Every row belongs to one group in each of 4 separate groupings. Each group adds its own fixed numbers to the row, and there is some noise. The rows also spread widely along 9 directions, which tell nothing about the answers.
In the rows, 128 means zero.
Some rows, each with its group in each grouping after it:
[138 104 129 109 145 144 106 113 137 124 128 115 144 123 111 109 125 152
  86 109 153 165 142 130 127 135 131  94 127 143 149 128]
(1) K_255 K_738 Y
[102  68 109 128 154 163 123  94 133 116  73 106 134 119 128  37  85 155
 142 130  67 142 148 155 123 112 109 134 164 220 103 139]
(3) K_255 K_844 F
[135 132 135 153 172 130 140 120 145 118  77 132 182 166 114  53  50 196
  50 111 113 235 188 172 132 130 109 103 100 203 119 144]
(2) K_693 K_887 N
[138  77 147 128 122 166 140 110 141  81 103 105 132 115 141  85 147  91
 203 133 112  81 139 131 143 132 115 139 132 213  73 131]
(5) K_566 K_738 N
[103 127 130 135 143 146 139 128 115 135 131 121 126 123 135 101  99 128
 149 137  89 126 127 153 115 130 117 145 141 157 112 134]
(2) K_56 K_447 S
[125 160 115 130 126 116 166 150 146 137 148 139 136 136 156 104 122  98
  98 127  96 126 126 130 109 123 131 157 121 128 126 156]
(4) K_566 K_553 S
[ 64 190 157  94 117 101 174 106 147 145  98  94 140 138 125 116 142 185
 114 124 122 142 152 155 150  98 122 134  79 113  92 211]
(4) K_149 K_447 V
[117 132 161 135 125 150 155 137 155 122 118 131 148 169 142 100 102 119
 171 142 106 122 137 144 134 121 102 147 107 169  90 149]
(5) K_56 K_844 F
[111  77 135 109 117 156 123 109 139 130 144 106 127 114 127 125 130 103
 113 110 125 129 121 122 113 127 107 116 129 121 159 137]
(3) K_149 K_153 V
[ 85 121 133  98 112 124 112  96  94 132 170  89 113  93 122 175 126 135
 116 125 123 137 148 150 129 153 124 118 134  73 142 135]
(0) K_693 K_153 Y
[137 124  81 138 163 143  84  98 133 126  55 135 119  99 125  80 136 142
 121 131 138 102 139 119 142 111 146  95 151 186 121 105]
(0) K_566 K_887 N
[150 135 164 142 160 161 121 153 185  83 121 106 191 156 108  81  94 150
  66 138 132 195 191 137 118 149 123  86  88 196  95 145]
(1) K_56 K_553 S
[181 117  94 161 153  91 108  94 112 119  70 159 159  84 123  82 147 162
  87  79 162 148 151 134 167 139 154 104 147 194 128  95]
(5) K_149 K_553 S
[143 167 124 141 126 121 140 134 153 152 127 137 158 145 144 106 128 121
  70 114 149 148 126 134 124 127 130 125 102 122 149 140]
(5) K_56 K_738 S
[140 114 136 141 110 131 154 130 129  86 156 106 123 114 150 134 161  67
 170 149 113  83 125 133 126 146 141 167 148 162  78 125]
(0) K_566 K_738 V
[141 132 116 148 103 120 162 130 116 111 147 127 137 105 150 118 171  76
 180 130 111  97 103 142 135 137 134 160 149 148  85 126]
(3) K_56 K_887 N
[ 98 155 170  85 102  92 218 108 106 138 141 134 181 157 127 112 144 122
 103  85 122 181 128 182 153 131 122 137  85 112 130 222]
(1) K_56 K_553 S
[152 145 158 129 138 170 125 170 182 119 144 126 130 175 139 129 131 104
 140 163 147 113 129 108 122 122 126 137 109 137 106 115]
(0) K_255 K_844 Y
[ 62  93 119  93 128 154  92 112  92 136 153 107  63  67 134 175 131 128
 215 156  92  60 109 116 119 128 105 130 173  96 125 100]
(4) K_56 K_553 F
[147 137 128 142 133 125 149 153 156 123 125 149 114 158 147 132 146  97
 176 165 136  76 101 112 136 109 135 159 133 153  81 104]
(3) K_566 K_738 V
[142 104 121 127 129 145 119 125 153 103 145 104 158 103 122 116 129  98
  85 123 121 137 147 129 117 150 131 105 125 146 131 132]
(3) K_566 K_553 S
[107 175 118 123 132  73 134 133 102 167 111 158  96 143 143 162 135 185
 165 143 145 102 112 130 163 108 138 153 139  86 106 120]
(5) K_255 K_738 F
[ 98  95 112 108 147 158  84 100 125 153  82 138  94 116 128 129 106 150
 155 131 138  85 126 118 140 109 114 101 135 127 159 110]
(5) K_566 K_844 F
[108 132 132 113 136  98 149 122  95 144 154 124 136 139 129 127  88 151
  83 113 104 190 146 164 127 144 121 143 138 104 135 165]
(0) K_255 K_153 Y
[139 124  87 128 157 151  94 115 158 167  66 165  99 149 137 100 130 133
 129 138 157  86  99  99 138  82 136 110 141 145 149  86]
(3) K_566 K_738 Y
[136 118 147 123 158 120 134 118  99 132  99 150 137 143 120 119 105 164
 138 123 156 144 135 143 159 123 129 118 127 157 114 104]
(0) K_693 K_447 S
[118  99 131 122 120  68 206 104  71 115 135 147 157 124 129 112 102 127
 149  93  80 165 139 186 163 147 116 166 150 166  91 169]
(3) K_566 K_553 F
[102  98 157  95 142 171 126 119 136 149 138 127 124 153 122 106  88 135
 119 110 125 153 119 132 119 112  93 116 103 120 167 162]
(1) K_149 K_447 Y
[128 116 123 121 113  86 171  69  64 116 102 124 164  86 121 104 155 134
 138  79 126 154 135 183 172 143 141 133 143 172 104 158]
(0) K_56 K_447 N
[136  83 127 113 139 121 147 107  94 134 116 153 133 140 123 115 116 121
 130 100 132 139 121 148 137 128 126 120 141 154 144 131]
(1) K_566 K_153 V
[124  70 183  41  82 144 142  72 103 138 119 127 131 129 100 193 195 104
 166  68 219 103  98 134 191 127 113  75  87  85 174 155]
(5) K_566 K_153 F
[110  77 137 124 158 140 142 124  98 143 132 149 145 157 132  94  35 143
  87 104  91 207 142 163 117 134  87 127 134 146 168 131]
(0) K_693 K_153 N
[151 132 120 112 121 134 129 128 126 136 136 142 115 122 145 134 172 101
 133 120 149  95 102 115 138 121 146 138 145 124 133 119]
(0) K_255 K_553 Y
[122 109 122 106  76 120 179 109 126 130 176 118 136 102 150 136 169  43
 129 100 107 100  93 139 120 132 129 160 132 110 147 161]
(3) K_566 K_553 F
[129 144 154 105 123 147 131 157 156 131 143 134 109 164 140 167 155 104
 177 153 158  78 111 102 143 109 128 129 104 112 105 116]
(4) K_566 K_153 Y

New rows, each followed by its group in each grouping:
[127 135 116 123 125  93 172 112  98 133 113 158 129 135 135 114 142 119
 167 114 122 119 110 153 151 120 139 152 143 154  98 147]
(1) K_566 K_887 F
[104 152  87 144 151 119 110  98 117 143  79 130 134 110 131  83 112 164
 106 134 104 138 148 148 132 117 137 121 153 165 104 133]
(0) K_56 K_887 F
[103 113  86 121 161 128 109  59 103 129  24 119 119  73 132  50 136 193
 139 114 114 104 150 138 154 100 142 108 163 212 106 115]
(4) K_693 K_553 S
[147 182 148 133 154 131 119 189 177 140 150 155 115 185 138 147 120 146
 129 173 151 123 126  97 130 114 138 131 111 107 104 108]
(1) K_255 K_553 Y
[114 118 116 107 160 155  93 106 140 152  58 130 113 133 121  78 120 177
 121 126 140 120 126 119 131  91 130  93 130 158 149 129]
(1) K_255 K_447 N
[128 113 142 104  96 118 189  99 116 147 156 126 178 143 131 105 144  81
  93  73 122 173 110 169 133 131 117 135 109 127 153 182]
(3) K_56 K_153 Y
[137 100 108 138 146 172  79 139 154 124 134 121  93 116 144 131 124  89
 132 160 128  76 113  98 102 126 128 125 153 137 142  83]
(0) K_566 K_738 V
[ 65 112 128  97  97 141 147 100 114 135 182  86 128  94 144 124 129  90
 109 112  86 142 118 153  95 139 104 130 122  86 173 186]
(1) K_56 K_738 N
[118 201 154 111 116  93 159 134 151 122 124 114 135 151 127 159 172 149
 136 143 158 116 151 132 164 122 150 124  85 112  69 156]
(4) K_566 K_153 Y
[123  80 143 104 108 173 144 114 130 120 155 101 161 120 131  90 135  62
 106  96 113 144 116 144  98 143 112 116 127 156 160 159]
(1) K_56 K_153 S
[109 123 109 119 145 143 114 115 120 157 110 148 100 128 152 106 108 134
 141 141 114 104 119 124 128 109 122 141 143 131 132 110]
(0) K_693 K_553 Y
[ 69 132 102 119 129 153  94 104 124 135 140  83 112  84 130 130 121 123
 125 156  87 111 143 140 102 135 117 119 146 110 123 143]
(0) K_56 K_887 F
[154 131 135 154 144 126 144 152 148 125 146 144 143 153 141 120  90 128
  88 130 126 161 142 136 115 138 121 134 119 143 125 106]
(2) K_693 K_553 V
[151  91 108 128 134 134 101 115 128 107 158  92 151  90 115 124 129 121
  48 100 135 177 146 139  98 166 140  88 144 137 166 121]
(1) K_255 K_153 V
[121  90  84 109 160 131 109  81  80 161  69 168  98  97 134  92 134 149
 166  99 126  99 103 123 155 101 129 116 178 166 149  91]
(4) K_56 K_553 Y
[133 111 118 131 146 111 114 139 105 146 169 151 127  99 133 155 104 135
  89 102 129 153 122 115 117 148 119 125 143  94 178 106]
(4) K_149 K_553 S
[143 105 116 121 134 167 113 123 147 122 125 127 131 114 139  98 136  79
 103 122 131 100 119 113 113 124 133 115 132 154 153 125]
(0) K_566 K_553 S
[119 107 125 103 122 134 135 117 112 146 147 113 131 111 131 111 133 110
  97  99 125 137 104 139 106 130 128 128 135 112 177 155]
(1) K_255 K_447 S
[133 158 178 132 172 167  90 166 193  92  93 106 148 161  99 121 126 190
 144 174 168 137 181 101 146 120 125  88  82 176  61 115]
(4) K_149 K_887 S
[ 95 106 135  97 101 153 139  89 127 143 160  93 120  97 131 124 139  93
  99  94 115 136 123 145 106 136 113 128 119 101 170 169]
(2) K_149 K_153 Y
[ 88 126  93 128 128 120 148  89 125 123 101  92 128  92 145  71 126 132
 118 128  72 117 147 152 111 118 130 145 148 174 106 163]
(4) K_566 K_738 V
[118  62 184  83 131 147 141 140 101 115 164 119 147 146  88 172  99 146
 150 114 141 185 137 153 155 153  89 102 111 104 141 146]
(3) K_255 K_887 N
[155 142  94 136 120 113 144 131 147 147 152 151 146 131 153 113 126  82
  40 103 126 142 109 126  94 126 138 127 121 111 187 140]
(1) K_566 K_553 V
[132 142 182 102 110 179 158 143 196 121 133 117 170 184 144  91 122  93
  73 127 143 156 136 128 122 107 106 117  62 138 145 174]
(0) K_693 K_553 N
[137 172 112 156 141 148 104 156 176 148 134 141 135 151 152 116  99 123
  95 150 130 130 140 112 109 122 126 128 111 123 138 112]
(5) K_56 K_844 Y
[149 155 102 145 136  83 154 123 117 136 117 160 145 120 134 121 126 139
  88 103 129 149 132 149 145 137 144 130 132 135 131 133]
(2) K_566 K_553 N
[109 103 113 108 107  78 162  87  68 116 155 104 133  68 126 158 153 113
 120  86 112 136 131 165 134 159 139 133 155 114 133 147]
(4) K_566 K_153 V
[132 176 139 126 124 116 180 178 161 179 138 176 114 205 168 124 144 100
 150 148 141  94  60 111 130  83 130 186 115  92 128 139]
(3) K_255 K_738 S
[111  87  98 110 122 114 132  73  84 135 117 124 129  83 132 114 131 110
 111  92 116 128 118 155 134 134 128 128 166 149 152 139]
(0) K_566 K_738 F
[132  99 134 123 148 143  83 144 123  91 145 117 104  86 115 178 132 141
 175 153 140 102 149 103 142 147 124  95 143 131 106  79]
(4) K_566 K_553 N
[137 135 105 143 169 160  75 149 160 125  98 117 105 132 128 110 111 153
 112 171 129 115 143 108 110 116 137 112 145 152 105  93]
(0) K_255 K_887 V
[161 140 150 147 141 153 110 166 168 121 156 136 133 144 136 127 133 104
 118 137 164 115 115  97 106 130 134 128 112 135 137 105]
(1) K_149 K_447 S
[ 91 167 130 111 136 148  79 152 145 165 152 125  91 133 138 176 132 126
 127 173 148  85 111 101 115 120 131 111 118  52 144 104]
(0) K_56 K_153 S
[ 99 125 179  78 129 137 110 120 126 132 117 119 139 132  97 184 126 185
 146 125 177 147 155 136 181 133 107  67  78  84 130 147]
(5) K_56 K_553 N
[113 130 165 105 113 104 168  88 107 108 114 106 166 109 119 120 142 158
 129  97 138 154 167 171 171 149 124 115  97 141  97 166]
(5) K_693 K_553 S
[113 121 168 112 110 119 142 151 123  86 193  78 150 110 115 176 134 128
 128 133 122 166 157 140 127 170 118 118 116 106 105 145]
(4) K_255 K_153 N
[109 138 129 119 120 115 137 108 126 112  99 108 102 119 140 115 185 137
 196 155 129  70 121 134 144 116 157 142 152 158  61 135]
(1) K_255 K_153 V
[178 108  89 162 138 114  83 143 117 129 171 146 133  87 136 162 108  93
  63 107 153 146 129 114 103 173 144 104 153 103 186  64]
(5) K_566 K_153 S
[131 170 149 122 118 104 174 128 146 152 117 150 155 166 145 103 138 133
  84 106 149 163 121 139 150 108 124 143  90 119 137 171]
(0) K_149 K_738 N
[119 182 143  99 139  90 141 123 122 137  98 147 113 142 121 164 166 171
 175 138 164  93 134 123 189 105 145 118 108 116  76 128]
(4) K_566 K_553 Y
[151  86 125 125 127 132 114  98 117 132 113 147 129  97 128 125 140 125
 138  88 158 119 119 124 151 130 123 116 138 149 147 110]
(5) K_149 K_553 F
[126 107 137 102 109 161 138 123 139 121 147 109 120 110 141 135 168  76
 144 117 142  85 102 114 122 126 125 125 124 129 149 128]
(4) K_566 K_738 S
[154 163 124 150 143 165  67 157 186 101 134 101 111 117 130 154 156 107
 135 183 164  70 145  87 119 133 154 107 122 135  86  81]
(0) K_566 K_447 Y
[102 125 135 102 160 144 113 155 132 161 135 148 101 156 132 134  82 171
 123 142 114 143 125 117 121 106 105 128 128 100 153 125]
(4) K_255 K_553 Y
[129 136 160 112 131 135 143 149 153 127 119 127 132 168 129 126 137 144
 155 142 147 127 124 120 144 106 122 129 115 150  94 131]
(4) K_255 K_153 F
[109 113 108 119 136 106 143 108  93 144 125 143 115 107 145 128 109 147
 129 115 107 126 121 141 136 121 118 146 151 123 140 116]
(4) K_693 K_553 V
[132  99 123 126 158 144  76 117 112 115 140 113 126  93 106 165  98 170
 111 129 149 155 162 128 133 152 120  86 140 126 150  76]
(4) K_693 K_844 Y
[163 128 125 129 125 116 149 125 128 112 144 124 149 123 133 112 161 110
 115 112 144 142 121 138 130 139 146 138 138 152 122 130]
(1) K_255 K_738 Y
[114 154 147 103 141 107 160 133 133 147 118 144 149 165 126 107 114 167
  97 118 129 170 137 148 140 118 133 123 103 121 131 176]
(1) K_255 K_553 S
[102  87 157  98 111 193 137 115 155  93 152  79 131 122 127 107 135  78
 157 132 102 108 143 137 110 140 108 120 111 153 125 165]
(1) K_566 K_844 Y
[144 126 128 119 120 120 106 151 128 120 172 124 104  93 135 188 166 116
 156 138 155  94 107 101 129 138 141 128 151 100 123  86]
(4) K_255 K_553 F
[159  88 130 162 115 128 147 127 117  50 155 104 136  81 134 131 159  75
 214 147 100  86 142 138 142 165 140 151 165 197  49  99]
(3) K_566 K_844 N
[ 92 105  99 123 131  91 130  74  60 145 108 137  99  78 138 125 142 144
 175 108 105 108 114 152 154 126 133 154 180 139 111 127]
(0) K_149 K_153 F
[174 126  99 147 155  99 109 141 123 128 135 156 128 124 130 134 127 143
  85 116 150 152 129 121 125 139 154 117 151 132 144  93]
(1) K_255 K_553 V
[110 126 112 133 154  96 124 114 105 135  94 143 117 131 127 127 104 166
 148 140 116 131 138 141 158 123 130 126 144 141 100 118]
(3) K_566 K_153 N
[139 133 120 145 108 136  88 128 122  96 190  93  97  56 136 198 187  82
 168 151 144  65 129 107 117 168 148 140 157  94 111  83]
(0) K_149 K_844 Y
[142 133 125 155 162 124  91 123 130 119  94 134 118 105 115 128 127 177
 145 132 155 125 147 121 152 131 137 106 135 162  98  91]
(2) K_149 K_447 N
[100 152 118 109 124 137 128  93 134 140  90 111 119 109 136 108 167 136
 152 127 133  95 129 132 141 107 133 117 127 150 112 141]
(4) K_56 K_844 Y
[141 128 113 145 167 150 104 142 163 114 108 130 140 148 121  99  96 141
  92 148 124 148 159 127 109 131 131 104 122 169 122 117]
(1) K_566 K_887 V
[182  93 103 148 132 127 115 137 109 117 147 154 117  97 150 125 149  82
 130 113 139 110  99 108 121 139 142 140 176 145 148  80]
(0) K_255 K_553 N
[ 98  74 131 108 129 170 126 119 133 130 152  97 139 125 133 100  73 109
  67 118  85 171 144 155  84 141  98 125 136 120 183 161]
(0) K_255 K_844 V
[101 121  76 132 154 152  79 107 137 157  85 119  78 110 146  83 125 148
 125 151 105  88 115 110  94  97 144 122 171 140 142 111]
(1) K_255 K_153 V
[ 63 114 112 100 162 160  37 110 130 148 107  96  63  80 114 170 116 197
 165 165 138  79 134  89 126 110 111  88 147  98 142  89]
(4) K_149 K_738 F
[140 138 118 124 109 130 112 122 137 111 151  91 134  80 131 136 173 107
 108 120 142 116 122 119 114 141 152 113 137 114 142 129]
(1) K_255 K_447 N
[145 139 109 154 142 124 109 177 128 119 183 132 111 115 142 156 120 115
 125 151 121 133 118 117  97 148 135 138 152 101 136  88]
(1) K_255 K_887 N
[133 107 129 123 107  87 157  99  79  99 149 116 144  90 128 144 156  96
 141  99 126 130 133 157 154 160 141 134 145 136 106 140]
(0) K_566 K_153 N
[124 111 135  99 119 169 121 131 143 144 151 120 105 130 128 143 149 102
 142 125 143 105  99 118 117 122 116 126 121 100 157 127]
(2) K_255 K_887 Y
[105 147 106 102 139 113 105  99 109 150  79 130  83 101 127 159 170 168
 176 144 161  56 113 115 163 101 149 111 139 114 115 111]
(4) K_566 K_447 V
[110 126  89 127 130 117 120 118 119 147 148 135 101  98 143 137 127 110
 128 135 101  97 116 124 123 128 131 142 153 103 139 123]
(3) K_566 K_553 Y
[220 169 134 198 149 140 115 227 203 104 184 161 146 177 151 148 106  68
  99 169 156 127 125  87  94 145 139 144 114 146 115  58]
(2) K_566 K_447 N
[132 159 158 117 125 133 161 143 159 155 122 151 161 186 138 108 116 126
  89 117 154 160 125 136 141 115 116 123  76 122 144 158]
(5) K_56 K_738 S
[108 141 131  83  94 127 136  81 138 138 117 100 143  88 130 135 181 127
  87  93 165 119 122 130 140 115 136  95 102 109 165 150]
(4) K_693 K_553 F
